The first 8 rows are patterns. Each new row is the sum of 2 different patterns, raised or lowered, with some noise. Before adding, each is slid sideways (what falls off one end comes back at the other) and multiplied by a number that may be negative. Names go in the order of the patterns.
In the rows, zero is written as 128.
Some rows, each with the names of its patterns after it:
[104 109 140  98 156  95 101 161 146 113 119 105 115 147 151 163 112 156
 157 104  95 157 119 122 161 123 155 136 120 163 147  95 118 143 143 148
 119 128 124  98 114  90 162] => K
[152 141 107 130 139 154 133 136 105 162  96 154 156 114 131 129 100 123
 155 130 115  98 115 117 144 152 107 128  93 151 103 122 149 124 165 140
 136 125  99 134 132 105 126] => F
[ 96 140  97 127 134  92 158 140 117 155 101 104 126 133 153 138 142 100
  90 118 113 138 154 131 121 147 158 135 141 127 159 150 147 137 113 112
 117 165 141 146 130 135  93] => P
[137 116  98  98 148 153 132  96 155 109 125 134 117 104 127 120 155 163
 136 164  97  97 132 146 105 152  95 101 126 112 144 116 107 111 147 152
 115 103 126 142 159 129 146] => T
[165 163 134  91 115 104 149 117 163 159 120  94 100 125 138 129 165 136
 106 148 148 108 161 104 132 159 128 121 110 105 144 131 142 109  97 160
 143  96 146 132 109 165 120] => D
[157 101 152 115 100 114 158 163  93 129 101 110 101  97 107 110 152 162
  95 107  92 164 132  97 102 122  98 108 121 157 155 134 102 131  91  94
 145 138 116 146 147 149 115] => E
[123 131 144 104 137 134 126 134 105 131 152 121 145 105 145  98  90 101
 130 152 112 135 131  97  99 123 126 146 126 101 161 122 102 112 108 134
 117 145 117 150 120 102 146] => B
[124  92  99 107 135 120 144 120 122 127 115 140 153 165 109 121 156 112
 113 144 135 153 152 146 141 134 119 145 161 147 112 137 145 153 151 131
 115 160 148 129 111 129 165] => R

New rows. What belongs after each?
[154  96 109 146 133  86 131 129 114 129  90 142 128  84 103 140 138 110
 126 106 147 125 113 161 134 158 112 131 147 121 150 109 136 151 116 108
 149 119 155 118  89  93 100] => K B
[ 79  53  65 106  96  84 100  84  81 118  85  71 116  94  97  87  99 117
 107  97  99 103  93  92  82 115 113  69  89  73  99 122  71 129 127  89
  70  71  66  95  81 111 121] => D R
[148 138 165 160 169 172 162 144 145 144 152 182 143 143 129 125 135 140
 150 158 118 138 141 170 128 152 181 145 139 154 157 151 174 156 159 156
 172 200 115 147 178 128 149] => K F
[ 86 109  88 103 107 111 113 104 101  98 123 132 121  91 107 129 116 105
 126 119 117 109 106 125 123 108 105 138 112 103 116 114 112 121 110 116
 140 123 127  90  98 129 116] => T R
[111  95 157 100 175 169 119 108  92 130 146 136 142 116 114 158 142  99
 129 105 115 145 133 139 130  93 120 125 157  92 112 152 133 105 155 129
 115 136  95 149 130 150 115] => T D
[106  97 166 129 133 123 123 159 122 119 118 114 132 145 157  71 122 131
 139 131 125 127 148 103  90 107 131 125 153 152 124 123 155  86 120 116
 126 116 127 121 150 125 123] => K E
[176 164 132 116 105 126 164 185 149 114 173 121 155 173 164 113 143 162
 164 173 168 190 138 136 166 175 132 166 129 147 162 122 172 151 147 150
 169 164 160 139 148 151 179] => T R
[ 89  51  51 118 104  87 130 122 140  61 136  81 109 102  51 102 141 108
  50 106  75  93  78  54  61  56 127 108  46  91  82 110 103  70  50  92
  51  72  94 100 109 121  77] => K E
[169 128 167 134 159 170 187 169 152 132 141 169 175 178 173 178 163 159
 156 163 172 145 177 174 172 160 146 165 176 146 163 158 152 186 164 144
 167 149 145 162 172 168 170] => K D
[116 153 123  97 136 127 140 141 115 124 119 134 129 126 117 152 123 126
 112 120 100  97 109 139 138 113 139 128  96 100 132 123 132 112 106 143
 130  93 130 102 118 124 134] => F B
[120 128 133 143 130  92 165 134 102 166 119 106 130  89 128 130 120 120
 117 107  92 132 166 128 125 102  91 125 144  91  91 122 133 128  78 116
 144 145 155 135 142  90 125] => P R
[134 128 138 184 167 192 191 131 153 106 175 188 146 192 164 115 170 196
 141 175 111 149 173 170 170 124 135 141 178 148 135 147 181 199 139 179
 157 116 193 152 170 186 181] => F D
[165 133 180 161 119 146 163 140 173 139 138 152 129 148 124 119 164 162
 138 139 131 147 156 117 152 151 120 156 156 169 158 143 117 143 133 158
 152 169 177 125 138 139 139] => K D
[145 116 121 105 115 110 126 118 106 138  98 110  95 118 149 126 141 105
 144 124  83  95 111 124 101  92  89  69 117 109 145 103 109  85 121  92
 152 166  76 103 135  68  88] => F R
[157 181 105 135 122  99 181 217 166 163 163 145 160 158 169 201 168 171
 170 174 112 131 189 165 144 163 104 178 141 127 170 192 201 161 125 153
 177 151 201 136 141 195 166] => T D
[137 173 111 153 108 103 150 130 132 143  83 123 133  93 177 139 111 115
 155 129 168 165 111 118 110 132 157 166 116 106 156 177 138 129 103 154
 132 138 149 146 146 106 138] => P T
[146 144 125 141 127 172 161 132 149 116 177 151 120 146 140 127 139 142
 183 167 141 136 142 138 117 178 178 157 162 150 172 138 169 148 181 144
 133 130 171 189 108 154 146] => E B
[128 148 190 138 153 157 154 171 169 145 139 167 165 167 147 155 192 184
 170 170 164 148 170 164 177 170 140 147 125 190 158 158 195 189 150 144
 153 141 147 170 174 171 151] => B R
[ 80  89 106  88  93 126  92 103  80  94  89  96 102  65 119  70 127  72
  91  86  66 135  81  99  94  40 120 105  64 109  94  88  72  98 121 123
 107  80  45 115  52 123 138] => F P
[160 160 124 115 151 176 155  95 132 189 191 167 127 131 129 141 145 155
 177 152 107  90 162 173  99 174 162 125 144 136 123 131 113 115 148 103
 133 146 158 124 142 104 144] => T R
[112 123 118 121 138  85 120  88 134 101  99 113  86 157 128 101 122  98
 107 111  77  95 120 116  92 121 111 113 104 130  89 130  70 118 135 110
  95 100  89 120 135  90 105] => F R
[119 153 173 179 164 158 182 149 126 151 169 183 173 147 183 150 127 158
 136 158 166 193 143 185 160 129 182 149 163 181 129 164 184 167 163 139
 160 187 159 180 158 184 155] => K B
[126 125 149 167 182 159 133 126 115 141 156 171 196 164 123 170 145 121
 187 142 149 186 165 160 133 154 149 170 157 124 123 194 186 109 168 141
 130 164 129 167 169 171 146] => D E
[ 73  93 117 129 104 110  98 124  89  92  98 132  77 132 133 106 100 119
  71 113 115  90  89 100 114  79 115 106  81  89  65 110  77 113 136  85
 118  95 128 104  68  96 104] => F E
[156 135 122 120 171 161 153 119 120 183 178 121 173 155 125 164 125 189
 191 155 100 151 117 164 142 172 163 140 115 138 164 160 166 163 138 130
 175 153 145 159 112 150 166] => T D
[158 130 104 172 140 112 141 142 133 159 131 169 160 155  96 120 115 153
 138 166 151 132  96 123 124 162 157 185 142 102 164 151 116 183 129 142
 165 126 130 135  98 154 153] => D B
[ 81  97  68  83 130  99  94  94  94  81  88 109  91  74  79  65 130  88
  99  95  54  72  81 110 109  89  95  82  77  76  64 101 125 116  89 121
 126  92  85  74 134 128 111] => P T
[180 141 133 147 172 181 161 187 171 168 119 149 183 169 176 121 194 159
 140 152 159 145 170 160 169 171 145 192 122 121 173 189 126 181 138 122
 159 133 165 153 124 137 188] => K T
[113 101  71 116  80  95 135  91 103  79  62 122  97 112  91  58 131 114
  68 117  89  84 142  87 140 117 112  50  66  62 117 101 121 129  93  53
  57  93 106 108 130  91  98] => D B
[153 152 188 217 164 190 160 143 149 168 165 182 131 122 160 146 196 128
 176 131 156 195 154 145 187 181 166 165 190 198 166 151 129 160 201 168
 169 166 171 168 154 160 116] => F T
[109 105 106 109  88  96 117 105 100  76 105  83 116  91 128 135 105 107
  91 118 123 103 106 123 105 128 125  96  86 107 109 114 102 123 123 124
 103 105 112 110  83  78  98] => P E
[119 142 155 185 140 150 156 127 142 128 156 158 119 123 169 153 146 149
 126 155 135 162 161 157 187 123 184 169 144 171 117 176 172 117 135 171
 163 157 160 141 143 127 165] => K F
[127 120  88  97 101 113  94 119  97 119  79  88  99 112 138  63 102  94
  86  78  69  75  93 116 130  67  72  87 131  87  85  82  85  95  81 110
 135 121  88  75  91  82  71] => D E
[146  81 136  95  75 124  90 111 132  60  73 110  98 125 103  76  76  86
 125  74  65 116 131  97 107 115  82  97  64  79 117  90  90 106 122  80
  88  90 101  87 102 117 125] => K T
[104 140  85 130 100  75  70  95 138  99 104  60 112  71  80  93  81  96
 120  74 109 106 127 130  57  61  99  96  71 115  92  96 104  72 115  69
  65  97 122 112 102  92 111] => T E
[120 142 182 179 118 159 176 121 136 113 132 160 116 143 175 156 137 131
 141 171 170 144 173 177 175 114 178 170 155 189 137 185 177 118 144 180
 168 161 165 145 144 133 166] => K R
[121  94 133 155 136 133  80 120  87  97 157 131 112 155 143 130 105 162
 101 140  97  98 107 164 137 113 110  84 117 100  97 123 112 129 153 103
 124 100 163 118  82 114 120] => F E
[135 118  94 115 135 150 123 117 122 120 134 100 127 123 124 123 102 113
 144 118 122 127 123 112 119  96 106 104 138  86 151  92 108 140 124 103
 119 139 102 130 134 149 143] => F E
[140 157 136 113 130  81 175 142  90 155 159 136 148 105 115 112 140 156
 124 112 132 106 152 145  96 120  90 111 147 136 129 156 141 146  78 121
 178 191 179 133 140 123 119] => D R
[130 104 148 128 113 104 127 102 134 151  76 127  81  87 103 129 119 126
 118 145  79  88 106 162 142 106 100 118  80 103 132 123 120 137  83 139
  98  82 129 132 127 146 120] => D E
[120 143 129 101 100 137 143  88 127 132 115 131  96 109 113 103 109 134
 111 105 108 131 136 110  94  99 117 144  93 117 122 155 125  81 141 162
 158 155 110 141 114 135 137] => B R
[130 159 117 149 138 145 169 154 176 158 153 139 137 165 158 124 149 168
 166 145 148 145 177 158 150 122 166 146 157 143 121 136 149 125 152 157
 143 136 120 144 151 174 149] => F R
[108 123  82  90 103  95 104  76  79  99  72  98 136  95  90  71 102  92
  96 115 118 129 133  83 115  96  96 122  69 122 133  87  77 113 113 130
 112  93  73  97  93  97  99] => K F
[ 92  56 109 107  57  63 108  83  76  87 107 119 118  42  99  73  69 123
  96  89  96 119  96  83 138  53 119  78  53  94 113 121  59  88  82  72
  50  65  58  90 102 147  85] => E B
[118 131 133 112  95  83 110 126  99 149 145  87 140 130 108 141  67  93
 118  96 151 125 115  89  99  90  96 151 148 142 135 108  86  93 124  97
  71 105 113 121  72  93  99] => F P
[150 201 160 109 114 158 210 120 183 164 126 145 177 159 183 135 103 183
 121 165 174 139 149 172 153 180 203 154 152 162 167 182 189 121 146 178
 181 166 127 134 178 137 166] => T B
[112 160 164 140 150 118 139 138 149 127 114 126 152 137 126 109 126 101
 134 148 153 142 107 123 118 134  84 131 132 115 144 142 123 131  93 100
 133 113 142 150 137  99 137] => T R
[164 147 130 165 171 142 174 175 151 146 142 148 165 142 170 197 161 170
 155 148 186 147 159 185 156 197 156 176 169 143 173 140 195 198 151 159
 165 153 174 173 142 135 140] => K P
